There are 10 hidden switches. A switch that is on adds its own fixed numbers to the row, and there is some noise. The rows also spread widely along 9 directions, which tell nothing about the answers.
(in the rows, 128 means zero)
Known rows, each followed by its switches (1 for on, 0 for off):
[122 159  99 107 107 187 155 131 131 142 118 125 130  94 135 150 152 149
 155 135 176 188 170  96  93 166] : 0 0 1 0 1 1 0 0 1 1
[197  94 134 158 152 117 129 138 166  84 117 169 119 153 116 160 116 148
 118 140 153 180 133 139 115 155] : 0 0 1 0 1 0 1 0 1 1
[102 119 123 126 126 149 160 150 115  67  85 189 126 127 110  93 136 167
 166 157 158 154 112  91 131 158] : 0 0 1 0 0 0 0 0 1 1
[138  73 122 165 133 147 138 155 174  55 116 153  98 117 148 104 137 106
 105 107 142 164 198 133 132 142] : 1 1 1 0 1 0 0 1 1 0
[178 153  93 105 168 126 139 107 123 148 116 168 130 147 125 148 121 153
 112 110 175 141 120 134  67 161] : 1 1 1 1 1 0 0 0 1 0
[193 118 122 122 110 147 123 140  81  97 149 155 114 172 135 130 152 142
 120 109 103 137 129 107  83 158] : 1 0 1 0 1 1 0 1 1 1
[119 114 123 134 128 180 137 137 119  84 113 147 108 147 137  77 124 121
 142 138 130 137 157 137 131 134] : 1 1 1 0 0 0 0 0 0 1
[183 136 122 122 157 106 138 131 158 122 143 172 118 130 126 189 132 144
  90 112 166 179 131 146  97 160] : 0 0 0 0 1 0 1 1 1 0
[183 128 104 124 104 137 127 132  87 118 140 141 131 145 137 139 168 134
 122  94 117 145 143  95  83 155] : 0 1 1 0 1 1 0 1 0 1
[160 121 118 125 133 140 137 129 121 114  99 124 100 145 166 100 126 139
 142 105 129 131 137 128  79 117] : 1 1 1 0 0 1 1 1 0 1
[182 136 101 136 183 167 126  88 147 132 104 136 146 151 142 114 124 116
 112  98 150 123 156 171 106 130] : 1 0 0 0 1 0 0 0 1 1
[133 132 108 119 118 165 147 140 127 119 136 154 116 120 145 137 148 132
 116 113 163 171 170 122  92 161] : 1 1 1 0 1 1 0 0 0 1
[193 114 105 136 181 109 137 123 130  85 108 199 130 176 107 121 110 148
 114 108 137 138  99 132 103 165] : 0 0 0 0 1 0 1 1 1 0
[174 136  87 135 144 166 128 107 127 111  98 147 140 141  98 117 132 148
 155 128 139 168 142 107 105 163] : 0 0 1 0 1 1 0 1 0 0
[191 154  81 107 143 117 145 113 105 139  93 161 142 118 116 157 160 173
 130  92 168 154 124  80  43 165] : 1 1 0 1 1 1 1 1 1 0
[218 117 129 143 138 113 103 108 115 107 121 139 141 162 114 145 158 140
 117 111  96 133 118 117 108 129] : 1 0 0 0 0 0 1 1 0 0
[163 134 123 120 106 119 134 139 124 118 144 139 120 128 124 166 157 146
 123 121 123 176 138  99 102 156] : 0 0 0 0 0 1 1 1 0 0
[118 139 117 100 116 149 153 149  94 104 143 159  98 132 165 118 158 127
 113  99 139 131 142 129  84 149] : 1 0 0 1 0 1 0 1 1 1
[102 106 116 135 137 122 156 135 171 116  88 132 108 107 187  86 126 124
 117  88 148 128 165 129 104 116] : 1 1 1 0 0 1 0 0 0 0
[173 112  96 131 132 150 137 139 100  85 149 160 107 172 122 118 118 126
 128 118 110 155 148 121  92 180] : 1 0 0 1 1 1 0 1 0 1
[199 152  59 113 140 140 146 106 113 172 115 108 143 148 124 147 112 160
 157 106 118 156 146  82  48 172] : 1 1 0 0 1 1 0 1 1 1
[197 122 146 146 126  83 115 114 145 135 117 131 157 122 151 181 189 150
  94  94 134 138 122 116  98 119] : 1 0 1 0 0 0 0 0 0 1
[145 105  87 118 131  57 179 167 118 111 139 197 143 139 127 157 125 162
 107 100 131 155 106  51  73 216] : 0 0 0 1 1 0 0 0 1 1
[191  99 111 160  97 152 121 144 141  94 140 114 119 121 125 160 166 120
 125 114 123 187 197 104 108 155] : 0 1 1 0 1 1 0 1 1 1

New rows, each followed by its switches (1 for on, 0 for off):
[185  96 103 126  90  80 141 158  87 115 159 152 134 145 169 143 182 125
  79  46  89 112 137  61  60 168] : 0 1 1 0 1 1 0 1 1 1
[165 183 100  84 166 172 120  80  64 142 123 175 153 160 116 114 169 135
 108 102 154  89 103 151  90 140] : 1 0 0 1 0 0 0 0 1 0
[147  91  56 133 157 117 174 133 130 114 125 161 146 153 151  89 106 107
 105  61 111 111 156  88  73 198] : 0 0 0 1 1 1 0 0 1 1
[209 158  82 121 180 144 135  82 123 161  61 127 161 129 139 132 145 155
 135  78 166 119 121 115  48 125] : 1 1 1 0 1 0 1 1 1 1
[166 122 125 117 160  93 132 128 132 115 128 171 107 185 130 122  97 144
 116 128 127 124 100 158 113 136] : 0 1 0 0 0 0 0 0 1 0
[165 139  93 116 164 108 145 114 119 129 106 159 125 152 135 117 117 149
 125 106 142 129 112 119  74 151] : 1 1 1 1 0 0 0 1 0 0
[139 140 113 134 145 182 136 100 158 137  73  95 129 108 165 101 142 129
 152 111 159 133 173 145 100 102] : 1 0 1 0 0 1 0 0 1 1
[130 131 113 113 149 172 153 145 124  90 163 178  96 161 116 129  99 116
 121 153 154 166 151 160 118 182] : 0 0 0 1 0 0 1 0 1 1
[188 158 114 115 149 150 131 110 119 131  97 149 141 128 125 156 158 159
 132 111 169 154 116 124  80 139] : 0 0 1 0 1 0 1 1 1 1
[158 136 133 123 126 177 112 112  89  99 108 117 109 172 146  80 136 127
 159 127  95 106 128 150 124  97] : 1 0 0 0 0 0 0 1 0 1
[111 140  93 120 155 188 154 126 142 111 148 149 109 112 173 112 148  71
  78  69 174 145 205 183 104 152] : 0 0 0 1 1 1 0 1 0 1
[152  99  87 148 159 101 163 124 132  90  57 181 158 120 156  82 152 151
 122  55 143 113 116  74  74 151] : 1 0 1 0 1 1 0 1 0 1
[136 124 102 123 137 145 152 134 117 115 125 159 134 145 135 114 117 142
 137 120 127 146 135 104 104 167] : 1 0 0 0 1 0 0 0 0 1
[143 123 110 128 150 130 149 119 130 119  80 137 127 159 144  87  92 157
 172 137 119 128 110 110 102 136] : 1 0 1 0 0 0 0 0 0 1
[ 98 116 152 115 108 206 134 161 109  49 139 153  54 121 179  85 162  86
 113 107 154 144 187 185 129 113] : 0 0 0 1 1 1 1 1 0 1
[159  70 118 137  89 141 136 164 106  76 144 131  99 144 164  92 150 113
 118  84  70 124 171  73  93 158] : 1 0 1 0 1 1 1 1 1 0
[121  78 139 160  87 120 135 153 140  72 105 116 139  76 172 116 219  95
  97  69 116 123 187  82 128 118] : 0 0 0 1 0 0 1 0 0 1
[144 100 122 137 144 110 144 132 127  81  81 167 116 146 158  73 137 147
 128  87 121 104 112 111  98 122] : 1 0 1 0 0 1 0 1 1 0
[162 101 109 136 133  98 149 143 116  96  99 154 131 145 160 103 139 148
 127  81 103 113 121  84  87 143] : 1 0 0 0 1 0 0 1 1 1
[141 111 108 105  88 193 128 148  79 105 171 125  87 181 136  84 108 116
 152 138  73 133 163 106 114 168] : 0 0 1 0 1 1 0 0 1 0
[142  96  90 144 117 155 148 157 109  64 162 182 120 130 123 122 166  92
  85  84 135 162 191 110 109 193] : 0 1 0 1 1 1 0 1 0 1
[142  91 131 159 133 119 141 149 134  42 105 212 136  94 151 126 218 118
  61  55 182 141 154 121 105 149] : 1 0 1 1 1 1 0 1 0 1
[114 170  76  79  98 175 163 130  79 163 131 102 119 125 159 112 128 143
 171 108 113 144 148  78  71 157] : 0 0 0 0 1 1 0 1 0 1
[192 110 138 133 107 166 108 122  98  88  90 121 118 154 136 103 158 149
 161 123 115 124 130 110  99 113] : 0 0 1 0 1 1 1 0 1 1
[184 122 120 153 147 135 122 128 172 104 158 144 114 140 102 181 128 114
 102 147 150 201 170 158 132 169] : 0 0 1 1 0 0 0 1 0 0
[195 115  84 131 179  91 146 112  93  92  95 226 168 157 122 112 169 139
  80  43 152 104  88 102  67 169] : 0 1 0 0 1 1 1 1 0 1
[212 108 114 173 170 126 116 101 171  89  76 134 133 131 130 132 161 125
 115  94 156 142 166 162 100 110] : 1 1 0 1 0 1 0 1 1 1
[191 123 101 137 111 141 122 124  93 104 136 150 158 148  75 148 161 151
 141 135  98 163 126  57 111 188] : 0 0 1 0 0 0 1 1 0 0
[195 127 100 139 177 119 139 111 158 122  93 164 133 134 143 146 134 136
 101  78 182 155 136 148  74 141] : 0 1 1 0 1 1 1 1 0 1
[193 152 110 111 118 155 115 117  98 141 150 127 127 159 111 159 134 157
 142 139 110 165 132 105  91 163] : 1 0 1 0 1 0 0 1 0 0
[175 107  57 141 141 129 166 135 159 132 152 155 153 111 113 167 129 127
  99  85 139 192 186  52  69 229] : 1 0 1 0 1 1 1 1 1 0
[176 120 105 148 153 133 136 113 154 102  64 153 130 114 128 119 147 159
 140 104 171 158 146 113  89 130] : 1 1 1 0 1 1 0 1 1 0
[177 128  90 147 155 201 118  97 134  99 109 137 124 155  94  98 118 119
 148 138 138 164 174 148 122 149] : 1 1 1 0 0 1 0 1 0 0
[144 146 105  92 173 154 147 120  76  95 108 220 113 167 140  89 137 143
 107  96 184 104 100 165  75 147] : 1 1 0 1 1 1 0 0 1 1
[194  90 106 160 160 132 129 114 117  61  68 181 157 155 105  87 158 138
 133  99 137 110 114 101  98 153] : 0 0 1 1 0 1 1 0 1 1
[130 113 112 137 135 206 135 146 121  61 157 154  92 147 126 100 124  88
 118 132 134 164 198 166 136 165] : 1 0 0 1 1 0 0 1 0 1
[161 108  87 124 149  88 148 126 114 121 116 157 143 142 168 101 149 117
  82  38 106  87 130  96  79 146] : 0 1 0 0 1 0 0 1 1 0
[232 103 111 164 122 113 104 107 137 118  96  88 152 141 148 136 172 125
 131  71  84 120 157 100  90 112] : 0 0 0 0 1 1 0 1 1 1
[156 136 104 131 151 225 125 113 134 101 104 128 100 139 117 109 112 119
 157 155 173 170 185 168 109 138] : 1 1 1 1 1 0 1 0 0 1
[173  90 116 152 132 131 132 137 123  55  81 183 121 142 109  98 146 150
 141 111 137 152 127  94 108 150] : 0 1 1 0 1 1 1 1 0 0
[159 103 104 131 130 139 139 134  91  93  84 139 116 163 160  62 127 140
 149  90  98  92 126  98  83 125] : 1 1 1 0 1 0 0 1 1 1
[119 112 104 137 140 157 149 137 141  84 109 149 103 136 136  93 115 114
 140 128 151 154 171 146 119 146] : 0 1 0 1 0 1 0 0 0 1
[156 151 106 119 161 134 154 120 158 134 105 164 121 102 153 159 145 140
 102  87 211 175 147 152  71 143] : 0 1 1 0 1 1 1 1 0 1
[148  99 116 134 138  96 147 143 118  73  83 174 121 135 154  94 151 144
 119  85 132 109 112  93  96 141] : 0 0 1 1 1 0 0 1 1 0
[192  64 112 158 119  52 144 156 125  85 139 176 145 156 142 140 156 139
  87  75  94 123 122  62  77 186] : 1 0 1 1 0 1 0 0 1 1
[180 144 122 112 142 165 117 108 120 123 126 125 101 154 145 126 131 125
 128 107 129 144 145 163 102 119] : 0 0 0 0 1 1 1 1 0 0
[159 131 131 112 149 122 133 120  96  94  76 179 114 170 133  92 128 164
 151 125 146 115  77 141  98 114] : 0 1 0 0 0 1 1 0 0 1
[164 132  36 135 156 156 169 114 140 149 104 121 147 126 122 123  99 131
 149  98 145 172 181  76  51 201] : 1 1 1 1 1 1 0 1 0 1
[174 133  97 138 170 149 134  96 123 113  92 162 154 144 133 102 148 130
 116  84 147 120 128 135  93 137] : 1 0 1 0 0 1 0 1 0 1
[161 177  97  84 186 143 156 113  94 139 134 211 134 152 133 148 132 152
  92  89 187 135  94 152  62 171] : 1 0 0 0 1 0 1 1 1 1
[107 148  72 106 164 180 164 120 128 127 116 147 114 137 134  80  93 120
 140 120 145 138 161 135 103 159] : 1 1 0 0 0 0 0 1 1 0
[176 125 106 152 175 164 142 111 174 100  73 144 124 130 113 127  98 152
 163 144 174 193 149 139 105 147] : 1 0 1 0 1 0 1 1 0 1
[182 138  77 112 149 167 145 126 146 153 171 117  89 163 125 161  65 126
 137 138 132 199 177 135  65 198] : 1 0 1 1 1 1 1 1 0 0
[178 161  98 105 224 106 168 105 169 142  82 206 116 154 136 158  71 177
 121 122 237 170  81 182  51 166] : 0 0 1 1 1 1 1 0 1 1
[136 138 122 112 133 138 146 126 122 131 103 139 133 110 166 130 161 143
 119  91 153 134 137 113  88 128] : 1 0 0 0 1 0 1 0 0 1
[120 117  75  94  96 124 174 172  74 120 185 162 102 147 162 121 131 116
 101  77 107 141 154  72  59 210] : 0 1 1 1 1 1 0 1 0 1
[175 138 125 128 141 133 129 113 145 134  81  98 115 119 170 132 147 139
 138 100 143 129 146 142  85  87] : 1 1 0 0 0 0 1 1 1 1
[166 140 104 115 138 156 127 111 139 156 110  66  93 126 185 121 121 109
 133  89 121 132 184 152  75 102] : 1 1 0 1 1 0 1 1 0 0
[196 105  94 165 161  99 141 121 159  96  94 176 155 128 114 150 149 149
 110  90 159 172 142 105  89 164] : 1 1 0 0 1 1 0 1 0 1
[190  98  72 155 182 116 144 105 169 117  84 131 148 137 139 103 112 114
 115  65 123 123 164 114  92 149] : 0 1 0 0 1 0 1 1 1 0
[182 112 137 125 119 149 110 132  81  81 144 167 107 177 130 116 163 116
 104 111 123 119 129 149  98 137] : 0 1 1 1 0 1 1 0 0 1
[122 120  96 111 121 180 144 133  93 118 128 128 122 138 171  77 144 102
 121  85 109 100 174 115  96 141] : 1 1 0 0 1 0 0 0 1 1
[137 150 110 118 173 130 141  95 151 140  53 123 132 130 152  94 114 154
 158 120 163 119 110 141 100 105] : 0 0 1 1 0 0 0 0 0 0
[214 100  95 157 186 108 116  88 155 124  98 136 160 176 131 107 106 126
 115  86 100 109 132 135 108 139] : 1 0 0 0 1 0 0 0 0 0
[171 142  82 117 138 138 151 134 105 106 139 184 130 134 103 159 151 145
 115 110 170 174 144 109  76 193] : 0 1 0 1 1 1 0 1 1 1
[ 92 106  95 126 122 145 173 161 128  89 122 161 104 115 165  82 136 113
 117  90 145 138 167 105 102 163] : 0 1 1 0 0 1 0 1 1 1
[193 108  95 164 171 157 126 107 133  71  94 162 149 154  88 110 133 120
 137 120 139 148 141 125 115 165] : 0 0 1 1 0 0 1 1 0 1
[188 143 100 128 185 156 125 102 114 104 105 167 117 171 124 115 116 132
 120 112 163 135 130 178  92 138] : 1 1 0 1 1 0 0 1 0 1
[186 141 102 118 159 159 128 100 104 123  94 147 140 174 114 106 113 159
 161 131 128 125 109 129  95 140] : 1 0 0 0 1 0 0 0 1 1
[226 146  83 119 190 116 127  78 129 164  91 144 165 154 124 150 128 157
 118  87 152 117 107 116  51 156] : 1 0 1 1 1 0 1 0 1 0
[143 141 118  97 119 155 138 145  70 101 152 152  87 172 137 114 128 127
 132 128 117 133 127 140  93 148] : 0 1 0 1 0 0 1 1 0 1
[159 109  85 119 121 135 146 139 108 134 162 139 131 165 131 122 106 133
 124 112  87 137 150  72  87 196] : 1 0 1 0 1 0 0 0 1 0
[173  85  98 138 123 117 149 153 127  87 132 164 117 151 128 120 122 140
 126  99 106 152 139  69  87 188] : 0 0 1 0 1 1 1 1 1 0
